The same things were measured in two ways. Each way mixes the same 9 hidden numbers, adds some noise and spreads widely along 5 directions of its own, which tell nothing about the thing.
Some things both ways: the first way, then the second way.
[  4 -13  -5  13   0   0   0   2   1   3   7  -4  11 -13 -11   6   7   1
 -19  -1  12   3   7  -3 -23]
[ 23 -13   3 -14   7 -29 -12  -5   1 -13 -26   7  10 -12   6  -3  -3 -10
   9  12  31]

[  4 -12   2  16  14  14  20   3  16  -5 -11  20   8  -3  27   1  -6 -20
   2  -5  15 -11   8   8   8]
[  6 -15  18  -4  -6 -11  -3  -6  -6  19 -29  14   4  37 -17   7  -8  13
 -30   2   4]

[  5   5   4   2  -7  -3  -5   2   7 -14 -15  -1   5   1  -9   6  -7   8
  -1  -1  -5  -4  -5   9   2]
[ 10   6   2 -23   5  10  -4  -9   4   1 -10  10  17   2 -14  15 -13  12
  -6  -9   6]

[  8 -11 -11   2  -2  20  -4 -10 -10 -10  -2 -11   5  -7  20   8  -5  -3
   6   5   7 -17   6 -11  20]
[ 16   7  13  -5 -10 -17  -8  10  -1 -16  -7 -15  -6   5  -9  27 -13   1
  -8  -5  -8]

[-14   1  -5 -11   5   4   2   5   6  15  16   9   1  -6   7 -11  16  -4
   3 -15   8   5   0 -10   4]
[-22  -3  23  10  -5  -2  -1   7 -33  16   5  16   0  34 -27  12  18  -5
  -9 -14 -31]

[-11  -1 -10   7 -10 -13   7   7   3  24  10   2   2 -11   6   4  -2  -6
 -11 -10   4  12  11   1   5]
[  5   6  30   6  20 -22  -5 -11  -6 -30  -5  -4  -2  -2  -6  36 -13  -7
 -10 -16  -8]

[  0  -8 -19 -12   1   8  -1  -3   9 -18  -6  -8   9 -13  17  -5   7   4
 -13   2   3   4  16 -18   9]
[  7   8   3 -17  -3 -11  -7 -13  -2 -17  -2   4   0  -4  -5  30  -3   5
   2  -5  -7]

[  0   4   9   2  -5  -5  -7  -5   0   0   0   5  -5   1 -13  -2   0  -2
   5   1  -2  -3  -6  12  -4]
[  9  -7  -1   2  10  -3  10   1 -10   3   7   9   1  -7   2   9   5 -12
   6  -6  -2]

[-15  15  -7  -4   4   8   3  -1 -17   9   2   6  -8  20   6   0  -2   2
  13 -14 -15 -12  -5   1   1]
[  2   4   2  -5   5 -22  12  10  -5  -3  25   6   5   2  -5  14  -9  -1
   5 -14 -19]

[-15   2 -22   3   3   5   8  -6 -17  17  -6   3  -7   2  -1   2  15  -3
   1  -7   5   2  -2 -13   5]
[  5  -1 -13   2 -22 -13   3   8  -8   1   6  -4  -7   4  -4  10  16  -2
   2   1 -18]

[ -7  11   9   3   6   0   0   1  -5   1  -2   5  -6  10   0  -4  -3   6
  19   0 -10  -3  -8  10  -6]
[ 20  -4   3   0  16  -9  -1  15  -9  12   3   3   6  -5   0  10  -6  -2
  13  10 -10]

[  1  -5   5 -11  15   1   3   6  16 -10   1  -4 -16   7  20 -19   8 -19
  -2  13   2  13  18 -23   6]
[ 18  -5 -12 -14 -18  -2  19  16  -9  22 -11  -7  -1   4  -6 -10   2  12
   2   7   9]

[ -9   2 -16  13  -9 -10   6  12   0  14 -13  -2   1   1  -1   8  -8   3
 -19  -6  -7  17   1 -10   1]
[ -4   5 -10  -7  -3  16   5  -8   3 -17   9   6   4 -10  -7  12  11  -1
  -7 -16  -7]

[ 11   0  -4   8  -4   9  -8 -17   6  -8  -2   9  -1  -8  -2   0  -3  -7
  -2   3  -5 -11  -3   8  -7]
[-10   0  -9 -12 -52  16   3  10  -7 -11  19  -4 -28   1  -4  21  28  10
 -10   8 -21]

[  2  -3  12 -12  -2  -3  -8  -6   9 -10   4   5   2   0   6 -13  -3  -9
  -4   4  -2  -4   6   8  -7]
[ 14   3   6  -3 -14 -16  -5  17  -3  -9  -2 -19 -10  -2   1  25   2  13
  -9  29 -17]

[-11   3 -13   4   2  -2   5   2  -6   9  -1  -7  -2  -1   5   7   4   3
   3  -5  -2   3  10  -3   5]
[ 26 -15  14   7  32 -24   2  -1  -1  14  -9  11  11  -8  11   8 -20 -12
  14  -4  11]

[ -3   6   6  -5   3 -14   4  10  24   8  13  12   3  -7   8  -9   1  -1
 -11  -8  -5  15   8   5  -7]
[-24  -9  24  10  23   6   6 -15 -23   3  11  33   7  19 -16  17  14 -13
 -12 -32 -13]

[-24  15 -17  23   3   1   5   9  -4  19  -7  17 -10  17   6 -13 -10 -17
   3  -9 -20  14  -6   5 -16]
[ -7  -2  46  19   2  -3 -22  18 -19   2  -2  -5   1  26 -10  46   2  -8
 -31  13 -35]

[ -4   3  -7  -2   6  12  -1   6  10 -14 -10   8   0  17 -11  -6   5  -2
  -8  -9  -7   0  -8  -9 -16]
[ 14 -14 -10 -18  -8 -23   2  10  -7  31  -5   8  24 -12  21  -7   2  13
  27  39  19]

[ -3  -9 -12  -4   5  10  -2  -4  -2  -8   2  -8   0  -4   4  -4  11  -9
  -1   1   7  -5  12 -10   3]
[ 14 -10   8  -7  -9 -18  -1   7 -10   7 -12   5  -2  10  -5   5   1  -1
   0   3   4]

[-10   7 -15  20   3   4   6   2  -4   5 -21   5 -11  12   1   1  -4  -7
   3  -2  -9   9  -6  -3  -2]
[  9  -4 -22 -21 -27  29   7  13   2  30  -3  10   8  16 -14  -5   7   4
 -20  -5   2]

[ -6   7  10 -14  19  -7  13   7   4   8   7  13 -11  15  16 -14   5  -2
  -3  -1 -11  12   2  -9 -14]
[-11  25  27  -2  -2 -29 -15   5 -13 -31 -14 -15  13  29 -42  23 -11  13
 -26 -12 -29]

[-17  -8 -28  -3 -11  13  -3  17  -6 -12 -13 -20  17  -2  -3  16   3   9
  -3 -20  11  -7   8 -12  23]
[ 11 -10  -2 -24   3  11   2  -1  -4  21  -1  23   8   7  -8  -1  -4  14
   5   3   1]

Other things, the second way, with their names:
j462: [  1 -14   7   8  12  -8   4   5 -12   3  12  15  -5  -3   3   9  16 -12
   7   2 -12]
j358: [  6   5  -3   6  -9 -14   9   9   5 -20  11 -14  -3 -14   6  11  -2  -4
  -3 -11  -7]
j847: [  4 -10   0  -9   2  -4   6   1  -9  20  -6  16  16   8  -5  -5   2  -3
   1 -10  10]
j471: [  4   4 -10   8 -16   0   9   4  -8 -14   1 -15 -12 -13  -5   5  20  -8
   2  -6  -8]
j863: [-20  -8  -1  16   0 -18  26  -2 -19  -8  18  10  -2  -8   1 -10  22  -9
  17 -23  -6]
j11: [  1 -11  11   6  19  -2   1   5 -17   4  10  16  -5  -3  -5   7  11  10
  12  18 -25]
j436: [ 29  -4  16  -6  26 -23   7   8  -3  11 -10   7  16   2  -1  11 -33 -20
   4 -28  22]
j101: [ 19  10   1   2   7   3  -6  25  -6  16  13  -6  10 -12   3  20 -10 -10
  19  -4 -20]
j534: [ 22   1   0  -7  11  20  10  12   7  13  -1   3  11  -1  -5   7 -21  -6
  -7 -21  10]
j388: [  7   1 -11 -13   2  25  15   5   1  21  -2   9  18   8 -14  -3  -7   4
 -11 -20   6]
j552: [ 12   1 -26 -32 -28 -12  25   3   4 -26  24  -2 -22 -24   6   6  10   3
  10  -9   9]
j234: [ -5   2   0 -17 -10 -12   9   0  -2 -13   2   7  10   9 -15  -1   1   7
 -14 -14   2]
j196: [  7   9  -1   6  14   1  12   8 -13   2  -6  -2   8   9 -25  -1   2 -10
  -7 -24  -9]
j384: [  1 -12  -2   1  -9  -8  11   9 -13  18   2   8  -5  13  -7  -2  14   1
  -3   4  -5]
j694: [  5 -25   7  16  20  -8  18  10 -13   9  14  22  -6  -6   9  -5  11 -23
   8  -7   5]
j923: [ -3  -1   3  -3   2  24   9  19  -9  20  -2   6  16  18 -22  -9   6   4
 -22   2  -6]
j304: [  6  -3  -4 -21 -16 -10  -4  -7 -17  16  -7  16  -5  16 -15  17  10   9
  10   2 -12]
j614: [ 13  16  35 -24   0  -6 -14   7  -4 -23  -8 -12  -4  10 -21  45 -32  15
 -12  -7 -10]
j451: [  0  -7   6  31  23  -3   4   7 -19   7  10  10   4  -6   0   7  19 -26
  12 -11 -20]
j945: [  7   6   6  -7 -20   1  -5  26 -11   1  14  -6 -10  15 -18  20   5   3
  -8   6 -31]
j431: [ -1  -8   0   8   8  10  16  11 -14  15  -1   7   8  -4  -4 -13   9  -2
   6  -5   5]
j217: [ 11   3  -3 -14  -3 -18  -6  -2  -9  -8  -7   7  -3   9 -22   9   7   0
  -1  -5 -11]
j508: [ -6   6  37   0   9 -11  -9   2  -9 -36   4  -3  -2   4 -15  30 -11  -4
 -12 -15 -12]
j780: [  1  -2  -1  -1 -21 -14  -1  12  -2  -9  -1  -8  -5   7  -7   7  13  14
 -13  25 -16]
j30: [-20 -14  -9 -12   0  14  44  -2  -1 -10  41  28  -8  -5   2  -7  15   5
 -13 -26   2]
j256: [ 11  -4  -7  -9 -24  -1   2  10  -1  -3   3  -2 -10  -6   2   3   4   2
   7  -6   2]
j779: [  5   0  -6  -2  -4   9   9   5  -6  20  -1   7  13  10  -8   5  -1 -11
  -7 -23   3]
j900: [ 18 -13  26  -5  12 -24  -4   3  -1   4 -16   2   9   3  12  16 -21  -4
  -3   5  20]
j200: [ 14   4   5 -18 -15 -13  -7  17  -6  -6   9   1  -5  12 -15  18  -3  -7
  -3  -7 -13]
j312: [ 12 -10   2   2   6 -21  26  -5  -9   5  -4   5  -7   5   1   8  -6  -2
  -3 -16   8]
j272: [  3  10 -12 -27  -3  20  -5  -2   4  -6  -6  13  22  11 -25   7   5  -4
 -27 -12   3]
j881: [  1 -15   3  11 -12   8   3   1 -17  32  -4  17  -8  23  -7   9  14  -3
   0 -10 -18]
j192: [  4   1  14  -8 -31  -1 -14  18  -4   4 -16 -12   6  15 -11   8  -4  10
 -12   8  -4]
j500: [  8   7 -16 -10 -19   0  10  13  -8  -6  14   2 -14  18 -31   5  13 -10
 -13 -30 -23]
j18: [ 30 -11   0 -11  14  -9  14   6  10   9  -2   8   4   1   5   7 -24 -11
  -8 -16  20]
j610: [  0  -1 -16 -12 -25   0   1 -13 -10   0   5   7  -9 -13  10  29  21   6
  18   7  -9]
j204: [  6  -6  -5  -6  -4   6  12   2 -16  28  -6  14   1  14 -13  -1   6   4
   5 -11  -6]
j69: [ 39 -19 -17 -29 -22   9  12   6  15  13 -16   9  -8  -6  11  -4 -13  -5
  -6  -9  45]
j721: [ 15   3   7 -14   6 -13  -3  10  -9  -5  19   5  -5 -11   4  27  -9  -6
  17  -3 -14]
j85: [10 -7  0 -8 -3 -4 -2 -8 -2 10  2 14  4 -9 14 21 -1 -4 12 -3  6]
j187: [  9 -16  -8  -1  19  16  33   4   2  15  28  20   0 -18  17   0   0  -6
   6 -14   7]
j439: [ -3 -14 -29 -20  -2  25  30 -12  -3  12  27  36  -5  -8   2  -3  24  -6
   2 -23   6]
j777: [ 19  -9   1   7  15 -11  -3  -4  10 -27   5   7 -11 -14   4  15  -1 -21
  -1 -16  -2]
j621: [  8  -6   4   4  -3  -6   9  10 -10   7  -5  -1  -2   6  -9   1   4   1
  -1   1  -4]
j758: [  9  -8   8  11   2  -4  -6   9   4  -1  10   6  -3   5   3  20  -3  -8
 -11  -1 -19]
j550: [ 20 -10   0 -19   4 -13   2  -2   5  -3  -5   6   2  -5   6  18  -6   4
  -8   9  12]
j42: [  8  -9  11  -3  27 -10   5  -1 -15 -11  13  14  -3 -25  10  10   4 -12
  32  -7   4]
j991: [  1 -11  -9 -14 -10   5  15   5 -16   6  13  16 -12  -1  -4  -1  17  -1
  10  -3   1]
j399: [  7  -4   9   9  13  14  15   8  -4  -2   8  -3  -6 -16   5  12  -5   3
   3  -7  -3]
j557: [ 32 -11 -27 -15 -10  23  17  28  -3  37   4   1  -5 -13   4 -13   8   3
  16  14   6]
j914: [ 14   0   4  -4  13  -7  -8  -7  -6 -10  -3   6  -4  -8  -5  22   1  -3
   8  -4  -9]
j262: [  4  -3  11  -1   6  -2   8  12 -11 -11  13   0  -7 -16   4  12   6  -5
   8   1   0]
j572: [  6  -9 -12  12  -8   4  14  13   5   5   6   2   4   3  -1  -3  12 -21
 -19 -17  -1]
j868: [ 21   0 -10 -27 -12 -18   4  11  -7   2  10  -1  -9 -15   6  15  -1  17
  24  24  -5]
j846: [  7   7   3 -10  14  -8  -1  -6  -2 -19   3   3  10 -10  -8  18  -1  -3
   2 -12  -5]
j992: [ 30  -6 -21   3 -12   1   8  25   9   6   1 -12 -10 -13   6  -2   6  -9
  -3  11   0]
j19: [ 10  -4 -11 -11 -11  10  11  21  -4  25  -9   5  12  20 -22 -14   3   2
 -20  -1   3]
j897: [  9  -2   5  -6 -17  -5   7  15  -4  11  -4  -6   1  12  -4  11  -9   5
 -13  -1   0]
j687: [ 2 -6  2  8  6 -5 -3 -1 -6  6 -3  8 14 -7  4  2  5 -6 13 -5 -2]
j638: [ -1   9   5 -16 -35  13   6  24  -8  13 -14 -16   6  12 -19  -9  -7  35
  -5   8   0]
j198: [  5  -7 -12 -33 -10   1  11  -9  -2   3   8  21   2  -5   1   8   1  16
   7  -2   8]
j355: [  9  11  -2   2  11  -4  -5  -4  -4 -15  -1  -2   6  -6 -13  19   3  -7
   1 -16 -17]
j233: [ -4  -2  -9  -7   4   3   4  -5 -12   8   8  16   6   3 -12   8  18  10
   4   6 -20]
j612: [ 28   7 -12  -8  17  -3 -13  12   9 -15   4  -6  12 -29   4  13  -4  -3
  10  17  -8]
j507: [ -3   1   1   1  -2   5  18   0  -3   0   5   1   3   6 -11   7  -4  11
 -14 -18 -11]
j475: [ -6   2   4   4  -6  -1   3  -1 -10  -3   2   3   4   7 -12  15   9  -2
 -10 -10 -14]
j26: [  5  -6  20  -1  10 -10   5   0 -12  -1  -8   5   0   8  -9  11  -8   0
  -3 -11   3]
j96: [ 14  -8 -10  -5  12   6  18  -4   6   8  -6  16  13   1  -7 -11  -7 -11
  -7 -29  17]
j33: [  5 -10  13  -3   5   1   2   8 -13  14  -5   9   3  11  -9   5   1   0
  -4   1   1]
j419: [ 18  12  -5 -27   2  -6   6  14  -5   7   8   2  12   2 -18  10 -13   9
   4  -6  -7]
j368: [ 19  -5 -32 -37  -2  -5  24  -9   1   7   1  20   8  -9  -4 -11  -1   2
  11 -20  28]
j2: [-17 -23   2   2   0  -4   4   0 -29  20   6  30   4  -5   5 -14  33  -1
  31  11  -1]
j357: [ -1  11   8  -8  -9  -5 -14  -2 -11 -19  -9  -3  -1   8 -25  22   7   4
  -6  -7 -19]
j677: [ 19  17  11 -28  -9 -18  -2  14  -8  -4 -15 -15   2  23 -35  12 -23  19
 -12  -6  -7]
j891: [ -5   7   1  -5  -3  15   5  -1   7 -44  20  -1 -11 -16  -5  19   8  -4
 -14 -18 -10]
j180: [ 15 -12  19  16  23  15  -4   5  -5  29  -8  11   0  18  -5  25  -6   2
 -19  11 -22]
j29: [  2   6  31   1  14 -20 -11   0 -12 -19  -5   0  -2  17 -23  32 -10  -4
 -13 -15 -21]
j51: [  5  -9   4  -2   2 -12  -1  -3   5  -2 -11  10  14   7  -5  -4  -7   7
  -6  -4   5]
j10: [ -7   9  27   5  16 -16   5   5 -11 -21  12   1   9  -3  -9  14 -16  -9
   7 -37  -5]
j466: [ 14  -3  10  -2  15  -3   9  -4   4  10 -13   5  18   7  -1  12 -26   1
 -14 -15  13]
j774: [ 23 -11 -11 -14   1  -4   7  -8   6   6   6  20  -5   6  -2  18  -4 -11
 -12 -18  -1]
j333: [  3  -2  14   5  20 -19   6  12  -6 -15   2   4  14   1 -12  -3  -6 -16
  -8 -18   4]
j750: [  1  -4  -9  -6  -6   4  15   0  -4   4  16  10  -6  -5   2  11   7   6
   6  -8 -11]

Some of these things the first way, each followed by its name:
[ 13 -10  18 -11 -14  -5  -8  -8  15  10  19  11  13 -24  19  -6  -5   1
  -3   1  11  -3   0   5  14] | j779
[ 25   8  37 -10  -6 -12  -6 -14  25 -18   5  14   3  -7   5  -4 -17   0
   1   8  -7 -14   2  35  -3] | j466
[-11   5   4   0   0 -10   1   2   5 -11 -12   4   1   0   6  -4 -11  -2
  11   3  -6   0   8  20   6] | j180
[-13   0 -17   6 -16   5   1   6 -16  10  -8  -6   3  14 -25  17   4  -4
 -10 -23   4 -11  -7  -5   3] | j234
[ -6   2  -4  24  13   9  10  10   5   3  -9   6  -9  14  11  -4  -5 -15
   9  -1  -5   7   1  -4  -4] | j33
[  1  -1  20   5 -10  -2  -7  15   2  -4  -6   2   0  19  -5  -4 -15  -7
   6  -4  -1  -5 -12   6   1] | j923
[ 10  -4  11  17  -7  -1   0 -10  -8  18  -4   8  -6  -5  -8   9   1  -6
   3   7  13  -4 -16   1   4] | j471
[  3  -2  10 -13  -4  -8  -7 -18   8  -8  13  10  13 -25   8  -4  -2   5
   3   2   5 -15  10  28   1] | j774
[ -5 -17 -17   1 -19   9  -8   5   3  -3  10 -14  15 -10   9   3  -6 -12
 -14 -12  13 -10  16  -9  14] | j900
[ 14   3  37 -10   4 -14  -6 -11  19  11  37  16   4 -21  25 -17  -6  -2
  12   8  -3   0   6  26  -5] | j436
[ 12  -9  20   6  -1  -7   0 -10  -1  15  12  11   6 -15  24  -3 -14  -2
   8  10   5  -5  -1  14  -1] | j992
[  1   6  11  -1  11  -6   2   1   9   3   5   5 -12   2   3  -8   5  -7
   3   7  -6   8   4   2  -9] | j621
[ -2   4   0 -12  -4  -8  -8   1  15 -18  -4  -4   0  -4 -11  -6   4   1
 -11   1  -3   6  10   3  -5] | j439
[-12  -7 -14  12  -2  -2  11   7  -3  30   1   7   8 -11   6   5   9   4
  -5 -10  14  12  -4 -13  10] | j357
[-22  -4 -24   6   5  13  10  12  -7  12 -14  -7  -6   4  10   5  15 -11
  11  -8  14   5   2 -25  29] | j204
[-23   8 -11  -4  -2   4   2  14 -12  10  -5  -3  -6  18   4  -4   2   0
  11 -13  -5   4  -6 -11  14] | j419
[  3  11  15  13  -1 -10  -2   6   9  15  12   8  -9   6  -5  -5  -9  -5
   3  -2 -12  11  -5  11 -16] | j262
[-12   6 -24  10  -4 -11   4  -2  -5  29  13  -3  -2 -15  -2   9   9   5
 -12 -12  -2  14   8  -8  -2] | j256
[-14   2 -36  -1  10  -1   6   8   3   5   2 -12 -11   0  17  -6   7  -3
 -25  -3 -15  29  21 -36  -9] | j192
[  6   6  17 -14  -6 -13 -10  -6   7  -4   8   3   3  -7  -8  -3  -2  13
  -5   3  -4   1  -2  12 -11] | j846
[-11   1   3 -23  -4 -17 -14   7   6  -5  15 -20  -6 -10  -4 -18  12   4
  -5   9  -2  20  19 -11   3] | j557
[ -5  -1 -11   3  -7   6   4  15   4   7  -7 -14  -6  13   4   9   0  -8
  -8 -13   2   6   4 -27  22] | j638
[ 25   4  27  -8  15   5  -7 -17  -1 -27 -11   1  -9   2   7  -4  -6  16
  17  24 -11 -13  -9  12  -6] | j355
[  0  -2 -10  -6 -16  -4  -8 -10  12   4   8   6  15 -29   1   3   2   7
 -11 -10   5   0   4   5   6] | j85
[  3  -1   5  24 -15  11   5  15   1   1 -11   2   4  26   0  17 -26 -22
   0 -20  -1 -21  -8  11  10] | j30
[  3   1   3 -14   6  13 -11 -10  -1 -27  -3  -8  -8   8 -10  -3  10  -9
   7   5   2 -20   3  -1  -3] | j384
[ -2  -9  13 -22   2 -17   7  -2  27  12  26   9   0 -21  21 -15  11 -18
 -12   1  15  11  26   3  10] | j312
[ -6   2   2  11 -13  -8  -6   5 -21  11  -8  -1   9   5  -8  10 -14  22
   2  -4  -8   0 -16   9  -8] | j612
[ -4  -1   5   1  -6  -5  -4  -2 -12  20   8   1   0  -7  -3   1   5  11
   7  -1   5   1  -9  -2   2] | j451
[  3  21   0  12   7  -9   3  -7  -5   5 -10   8 -15   8 -20   7   3  12
  -2   3 -18   7 -13   6 -21] | j687
[  9   6  14  -3   6  10 -13 -13  -4 -25   0   0  -3   6 -14   1  -2   3
  11   6  -9 -21  -6  17 -16] | j462
[ -5   7 -15   6   2  12  -2   2   4 -21 -22  -5  -4  10 -16   8   4  -4
  -2  -8  -6  -7   2   2  -1] | j198
[  1   9   7   3 -14 -13  -7   5   2   2  -2 -11  -7   7  -7   8 -12  -1
  -2   1 -10   4   4   8   7] | j399
[-13   9 -14  -2   4   8  -3   1  -9   5   8  -3   0  -1  12  -2   0   8
   9  -7 -11   0   3  -3   1] | j721
[  6   5   1 -16   5 -10  -7  -7   2 -22  -5 -20 -10   2  -8   0   5   8
 -10  16 -15   7  20  -5  -9] | j96
[  6   4   7  17   1 -14   6 -14  -6  19  13   8   5 -21   6  10 -10  11
  -1   5  -5  -2   3  24 -17] | j777
[ -4  -6  -7   8  18  19   9  -3 -14  -6 -13   1  -4   7   9   2  10  -1
  16   5   9  -9  -3 -10   3] | j217
[ -2   1 -16  13  -3  15  -6   7  -9 -10  -8 -19  -4  15   0   8  -9  -4
   0  -3 -10  -6   5 -13   0] | j508
[  3 -11   3 -19   5  17  -9 -14 -17 -12   8 -13   1  -6  16  -3  10   2
  20   9  11 -23   6  -9  18] | j500
[ 15   1  27   0   3   9 -12  -3  -9 -15   4  -8  -8  23  -2  -1 -11  -2
  11  10 -12 -18  -7   6 -16] | j333
[  4  -6  11 -10   0   6  -3   3   7 -17  -9   5   9   2   0  -3  -1   7
   6  -4   8 -12  -9   4   6] | j233
